The rows come from 4 hidden closed curves, with some noise, and rows from the same curve form a group. Each curve winds through 8 dimensions. The rows are also pushed far along 4 directions, which tell nothing about the answers.
Known rows, each followed by its group:
[ -3  30  -9 -17 -27 -16   5 -43 -17  -9  11 -24  -8 -19   6 -19   3  16
   2  -5  16  42] -> F
[ -1  15   2 -41 -16 -30  51 -24  26 -37  60 -26  19 -21  42   2 -13 -20
  -2 -14 -36  17] -> Y
[ -9 -38   7   2  20   6 -10  28  24  20   4  21   7   1   4   9 -27  20
 -23 -15 -28  26] -> T
[-22 -22  -5  32  28  23  -6  -8  -9  16 -70  26   8 -45   5 -24  -9  18
 -18 -25  43  12] -> Y
[  1 -37  25  16  37 -24  20  14  27  11  -7  28 -35  -5 -26 -10   4 -34
 -25  11  10 -37] -> Y
[-11   6 -16  -3 -17  31 -20  -7   0 -19 -18  -3   2 -20   9 -23 -11  33
  11  -9   6  45] -> P
[-20  41   1 -20 -33  44  -5 -15 -28 -60  54 -11  29 -14  15  19 -26  15
  31 -15 -69  33] -> F
[  0 -23  -3  -8  13 -10   6  -2  15  13   8  14 -10  -6 -11  -7  -6  11
 -20  -6   6  18] -> F
[-12  15 -23   3  27 -51  34 -37  25  38 -20   7   3 -15  42 -33 -18  -6
 -32 -23  42   2] -> T
[ -7  24   3   8  14 -31  30 -28  -1   7 -15  -5   9 -22  20 -22   7 -32
   1 -12  41 -32] -> P
[  9 -12   4  -5  23  10  11  15   6   9  25  40  -1  42  -8  25  -8 -28
 -10   8 -24 -26] -> P
[  0   2 -13  -6   6   4   6   2  18 -32  24  -2 -13  -6   8  -1  -7   7
   0   8 -17  -4] -> P
[  3  10  13  -8 -15  40  -4  23 -14 -56  39   1   1  14   3  23  -2 -15
  22  28 -54  -2] -> T
[-10   6  -5 -10 -15  30 -25   0 -21  -1   1  -3  27  -9  27   7 -15  32
  -5 -17  -6  66] -> Y
[ -1 -34  13   8  35 -35  21  -3  16  39   2  26  -8   3  12   0 -10 -23
 -35  -8  10   6] -> Y
[-32   3   8  12  34 -17  32 -11   2  19  -4  22  31 -30  40 -12 -38 -12
 -23 -34  -3  14] -> T
[ 19   8   7  -1 -45  -3 -22  -6 -11  -8 -12 -36 -23   5 -53  -8  33   8
  36  19   7 -13] -> F
[ -3  42  16  -5 -11 -22  27 -10 -17 -33  24 -29   2  -9  22  -4   7 -34
  15  19  -9 -19] -> T
[-13  11   2   9  -5 -22  -7 -13  -3  22 -16   4  -8 -11  -1 -22 -14  26
 -21 -14  13  29] -> Y
[-25   2  -3   0  14  21  -6  -2  -4 -10  29  37   4  -2  34  12 -47  26
 -34 -20 -54  58] -> F
[  2 -24   9   4   6  50 -33  52  14  -1 -14  25  -3  24 -40  20   5   5
   1   4 -26 -26] -> Y
[-22  32 -13 -19   0  42   5   3   6 -32  25  16  18   5  40 -10 -36   3
   7  -6 -45  42] -> T
[-11  24   5  -5 -25   2   3  -3 -22   4   8 -10  16  11 -24   2 -14   8
  23   2 -25   9] -> F
[ -3 -54 -11   7  40  20   2  21  12  22 -18  30  11 -10 -10  -1  -7  11
 -13  -6  27   1] -> F
[ 10  23   0  11 -46  24 -38   0 -36  -5 -39 -11  10  24  -1 -15  11  27
  32  17  17  27] -> F
[  4   9   8   1 -19 -40  12 -36 -11  14 -28 -36  14 -40   4 -16  22  -4
   5 -22  53  -6] -> Y
[-20  16 -14   7 -33  41 -34 -26 -44   7 -58 -20  26 -44 -11 -19   2  49
  19 -28  32  53] -> P
[  5  -8 -11  21   0  24 -25   0  -8 -11 -20  -6 -20   0  -9  17  10   9
  13   7  -8 -22] -> F
[ 14  24 -23 -12 -34 -15   9 -24 -10  -8  18 -32   0  19   7  -3  -1  13
  36  19 -13  11] -> Y
[  7  19 -22 -12 -23   0   6 -20 -12 -19   7 -34  18 -14  24  -4   4  17
  26   2   9  10] -> Y
[ 25  -6  16  14 -26 -15 -10  13 -21  -3  -8 -37 -13  14 -43  25  39 -11
  31  30   2 -54] -> T
[ -4 -15  15 -11  38  -1  30   7  24 -33  48  27  -8 -13  28   7  -6 -41
 -26   3 -14 -12] -> P
[ 10  28   7  12 -31 -35 -10  -8  -5  34 -47 -42 -15  17 -26 -15  30 -14
  26  10  30 -38] -> T
[ -1 -40  -4  27  -1  -5 -21   5  -4  31 -47   2  -5  -9 -15 -10  -6  41
  -3  -5  17  23] -> T
[ -6   3  -3  17   1  -6  -6 -14 -27   1 -12 -26  -1 -31  -4   9   8  12
   7  -4  17  -8] -> F
[  8   6   3 -35 -37  31 -17   6 -15 -25  48 -28  21   7 -24  32  11   8
  31  -3 -37  17] -> P
[ 44   0  -3 -21 -41  18 -20   8  -2 -22  18 -21 -11  49 -32  22  41 -14
  44  32  -8 -29] -> T
[-16 -19 -11   4  32 -13  20  -5  18  17 -25   8   5 -42  27 -17 -10   9
 -39 -21  34  16] -> Y
[  5 -13 -13  -1  32  -1  18  19  27 -12  26   9 -22  22   5  18  -7 -17
  -8  25 -31 -35] -> P
[  1 -36  -1   8  16  25 -13  22  16  19 -43  10  -7 -12 -30   2  12   1
 -10 -11  17 -14] -> P
[-11  25  12 -21  29 -39  64 -26  17  -9  52   4   8 -13  26   9 -11 -66
 -16 -16 -23 -37] -> F
[-27 -10  -9  13  32  23 -11   4  -9  21   3  31  20  -7  34  14 -40  21
 -24 -26 -24  38] -> P
[  0 -19  -1  26  16  -6 -32  -3  -1  23 -23  18 -19   1  21  -8  -4  20
 -22  -3  26  23] -> P
[ 13 -38 -13  27  20  -3 -18   6   4  11 -40   2 -28 -17 -25   3  23  16
 -11   6  43 -36] -> P
[ 22 -11 -16 -18 -16  31 -40  30   8  -2  16 -15 -10  37 -15  22  17  20
  15  24 -13  10] -> T
[-16   0  25  -4  27   1  20  17  12 -24  46  31 -15   3  -3   2 -18 -33
 -16  11 -40  -7] -> Y
[-23 -34   3  25  63  25   8   9  -3   2 -11  55   2 -28  22  12 -24  -8
 -41 -18  -1  -2] -> P
[ 17  16 -20  -2 -13 -52   4 -24  -4  25  -6 -39 -10   6  13 -12  22  11
   3  15  49  -1] -> T
[  4 -19   2  20  38 -17  10  -7 -12  24 -21  12 -15  -7   9   3  20 -26
 -20  15  48 -24] -> P
[-18  -9  -1   1  27  -4  33 -13  27 -23  35  48   1  -4  57 -11 -56  -2
 -27 -15 -52  38] -> Y
[ 21   0  -8   2   5 -40   7  -5  32  22 -19 -19 -36  11 -24   0  36 -25
 -11   7  29 -62] -> T
[-15  -4  -6  26  -3  13 -37  -5 -22   1 -18   3  -5 -20  17   1 -17  52
 -14 -13  -5  43] -> F
[-17 -15   8  -9  18  16  -2  11  12  -4  19  30  18  -2  52 -15 -29   0
 -19 -12 -11  57] -> T
[ 16  -9  -1  22 -24  29 -47  23 -22  12 -50  13   3  33  -7  -8   9  29
  16  19  18  19] -> F
[ 32  -6  13 -27 -43   2  -8  24  20 -33  26 -36 -20  32 -21  18  32 -18
  26  35 -37 -15] -> Y
[  8  -9   7   1  16 -33  27   0  24  -7   0 -21 -27 -19 -17  -9  24 -34
   3  16  23 -54] -> F

New rows, each followed by its group:
[-25 -17   7   4  19  16  -8   7  18 -20  21  40  -5 -25  18 -13 -42  28
 -29 -23 -34  48] -> F
[-11 -48   2  38  33  -8   4  -3   2  13 -40  35  -7 -33   7  -9 -21  23
 -34 -16  16   8] -> T
[  7 -25   7  10  13 -25 -16   2  -3  42 -27  -6   0 -12  -4   0  22   2
 -21 -11  55  -2] -> Y
[ 18   7  10  16 -38  -4 -19   1 -40  -6 -19 -44  -5   2 -40  18  34   8
  39  21  10 -30] -> T
[ 12  -1 -18  -5 -28  22 -25 -17 -10  -9  -8 -10 -17   3 -22  -6   9  32
  14   5   6  34] -> F
[ 12 -31   0 -13  -3  69 -11  31  -4 -17  16  22  24  28 -43  32   1 -11
  37   3 -40 -18] -> F
[ -1 -35   6 -23  11  23   6  27  34 -15  22  21  13   0  29  21 -18  -7
 -26 -14 -42  26] -> Y
[-34  12  -6  27  44 -26  26 -25  -4  20 -37   7  -9 -52  35 -23 -19  -3
 -45 -22  35   4] -> P
[ -3  16   8 -18  -7  -1  15  -2 -18 -24  42 -22   6 -12 -30   8  15 -13
  23  12  -2 -19] -> Y
[ -6  33  -5   5 -15 -13  13 -27 -36  18 -27 -13  22  -2  13 -19   1   2
  10   1  36  20] -> F
[ 10   6 -19   7 -10  12 -16  -3 -17  -4 -20 -20 -18  12  -6  -5  15  14
  20  32  18   6] -> P
[ 19 -24   5 -34   5  -4  15  26  39   3  43  -1  -1  26 -24  23  13 -28
  -5   4 -21 -27] -> P
[  8  28   6 -24 -35  -8  20  -9   4 -17  26 -12  12  31   7 -11  -9 -23
  34  12 -35   3] -> T
[  3 -23   8  -9  -3  19  -8  35   6   0  34  10  -6  33 -38  33  -9   3
   4  15 -56  -4] -> F
[-10   5 -17 -18   1  29   3   7   6 -27  30  14  33  -3  35  -4 -28  24
   6  -9 -20  35] -> F
[-14 -33  24  17  34   9  10  32  23 -20  16  39 -16  -9   5  16 -27  -9
 -33  -2 -54 -14] -> T
[ -4  13   6   7 -22  55 -25   8 -36 -51   4   3   6  -1   6  11  -5  17
  27  17 -33  28] -> T
[ -9 -37  13  29  43 -18   0  -7  -4  38 -13  47 -15  -4   5 -11 -19  -3
 -35  -8  22  22] -> Y
[-19   8  28  -7  24  -9  26  14  27 -24  36   6  -6 -13  32   8 -16 -47
 -17  -3 -46 -12] -> P
[-15 -36  13  56  42   7 -29  11  -8  49 -77  48 -30  -6   2  -6  -7   5
 -49  -9  30   4] -> P
[  7 -19  -2  -7  39 -16  31  12  23   4  29   2 -16   6   1  31   5 -40
 -21  16 -17 -42] -> F
[-10  25   5  28   6 -24  -7 -29 -24  33 -46  15  -9   1  20 -25  -5   1
 -22  -6  41  17] -> P
[ -5  31 -26  -4 -35   9 -22 -30 -31   3  -5 -39  27 -14   8  -6  -1  41
  36 -17  13  35] -> P
[-10  27  11  15   9 -39  21 -26   4  -7 -19  -3 -11 -28  37 -35   1 -22
 -14  -6  35  -9] -> F
[-12  25 -11   7 -25   0   2 -42 -38  -4 -31 -22   4 -33   6 -31  -4  27
  18  -1  27  48] -> Y
[ -5  20   6  19 -21  21 -26   3 -24  -3 -38 -19 -11   2 -20   1  11   2
  23  10 -10  -9] -> P
[  0 -16 -15  -5  -5  26  -5   2 -10 -16   0 -17   5 -24 -27  -3   6  20
  27   5   6   5] -> F
[-10  36  17  -5 -24 -13   4 -11 -14 -21  18  -2  14  -6  38 -20 -12   5
  -4  -4  -4  43] -> F
[  3 -25   6  -2  31   1   5  11  29   2  32  37 -27  22   8  29 -13 -26
 -36  -3 -44 -11] -> F
[ -6  -4  -8   1  29 -13  19   6  15  35  -9  -4   9   4  15   4  -3 -28
  -4  -4   8 -21] -> P
[-24 -20   6   2  40  12  14  21  25  20  10  40  21  -1  17  12 -37  -8
 -25 -29 -38   1] -> T
[ 30 -11   4 -16 -17  -8  -7  30  27 -12  34 -32 -24  35 -35  32  30 -24
  31  31 -36 -56] -> P
[-13   4 -16   8   9 -16 -11 -16  -9  22   1   6  10 -14  13  -9 -19  43
 -13 -21  23  28] -> Y
[ 31 -10  -7  -3 -37  23 -13   3 -13 -24   9 -23  -3  28 -55  21  26   0
  67  29 -17 -42] -> Y
[-21  -3   4  26  21 -31  -6 -15   6  31 -52  14 -19 -37  20 -40  -8  22
 -49 -21  52  31] -> Y
[  2  43  11 -25 -26  -9  14  15   7 -10  41 -28  15  39  -2  13   1 -36
  32  14 -47 -23] -> T
[ -8  -2  -7  -5 -13  49 -28  13 -11 -23  28  24   2  20   3  27 -33  36
  -4  -1 -69  51] -> F
[  0  18  -1 -14  26 -46  43  11  34  19  29  -6   9  15  12   8   0 -41
 -13  -2  -1 -62] -> Y
[ 27 -31   9 -15   9 -19   9  12  29   5  16   0 -35  20 -30   9  27 -30
 -12  23   5 -28] -> F
[  1 -17   5 -15  10  35  -5  46  21  -6  29   2   4  24 -33  43   1 -20
  10   6 -57 -40] -> T
[ -7   1 -15   2   7  16 -10 -13 -13 -22  21  24  -3  -9  25  -3 -22  36
 -20  -5  -7  46] -> P
[-30   8 -15  19  46  11   3 -18  -9  -7  -5  32   5 -43  53  -6 -27  17
 -44 -27  17  22] -> T
[ 13 -26  10  14  16  27 -19  33   1 -27  12  28 -20  21   5  22   4  -7
  -7  27 -23 -14] -> T
[ 14  16  -8  -8 -49   3 -24 -16 -20 -29   5 -39  -9  -3  -2  -7  15  34
  30  15   2  34] -> Y
[ -5 -14   5   4  33 -22  12   7  19  18  19  21 -19   8  14  16 -16 -10
 -42  -3 -22  -2] -> F
[  4 -45  15  -1  46  31   7  35  31 -32  29  43 -18  -2  10  17  -4 -32
 -24  14 -26 -17] -> P
[ -6  26  12   0 -34 -11  19 -25 -41 -32  22 -19  26 -18  18  -3 -14   6
  26   1 -19  27] -> T
[ 33  -9  19  -8 -35   1 -27  12 -13  -3  -6 -47 -23  14 -47  20  59 -22
  32  31  15 -34] -> P
[  6  21   0 -45 -13  -8  40  -6  -8 -17  77 -34  30  10  -9  29   2 -32
  30   9 -35 -15] -> Y
[ 11 -35  21 -20  32 -23  18  40  50  16  29   8  -5  13  15  23  11 -43
 -40   2 -10 -28] -> Y
[ 26  -3  -4 -17 -24  25   0   8 -12  -3   2 -24  17  27 -54  19  33 -23
  58  18   2 -50] -> F
[  5  16 -13 -10 -40  24 -26 -17 -26   1 -29 -47  22 -15  -7 -15  25  16
  48  -2  36  25] -> P
[-19  -7  20   8  20  45  -4  28  17 -24   3  44  -7  13  14   3 -29 -27
 -11   1 -56   6] -> P
[  2 -18  16 -13  26 -16  26  15  31  17  -5   3  -9  -8  -6  -4  16 -49
 -26   1  17 -24] -> P
[ 23 -16  -1 -16 -27  31 -19   6 -26  11  -3 -12  25  22 -42  22  27   3
  37   6  12  -2] -> F
[  1   1  14   7  25 -66  30  10  23  44  -1   6  -8  18  17 -10  -3 -28
 -34   7  20 -26] -> F
[ 15 -25   9  10   9 -31   4   0  15   8 -19 -11 -12 -15  -7  -4  28 -15
  -6   0  40 -40] -> Y
[-18  -2  -3  12  -2  45 -25   7 -29  -3 -15   5  24 -18  -5  15 -13  27
  10 -18 -15  17] -> T
[-12  34  -7   3  -4  23   6 -19 -28 -12  -1   5  20   5  23  -8 -11 -13
  23   1  -3  12] -> P
[-10  59  -7 -24 -34  12  20 -50 -38 -32  34 -32  33 -17  10   6  -2 -11
  38 -14 -18  13] -> F
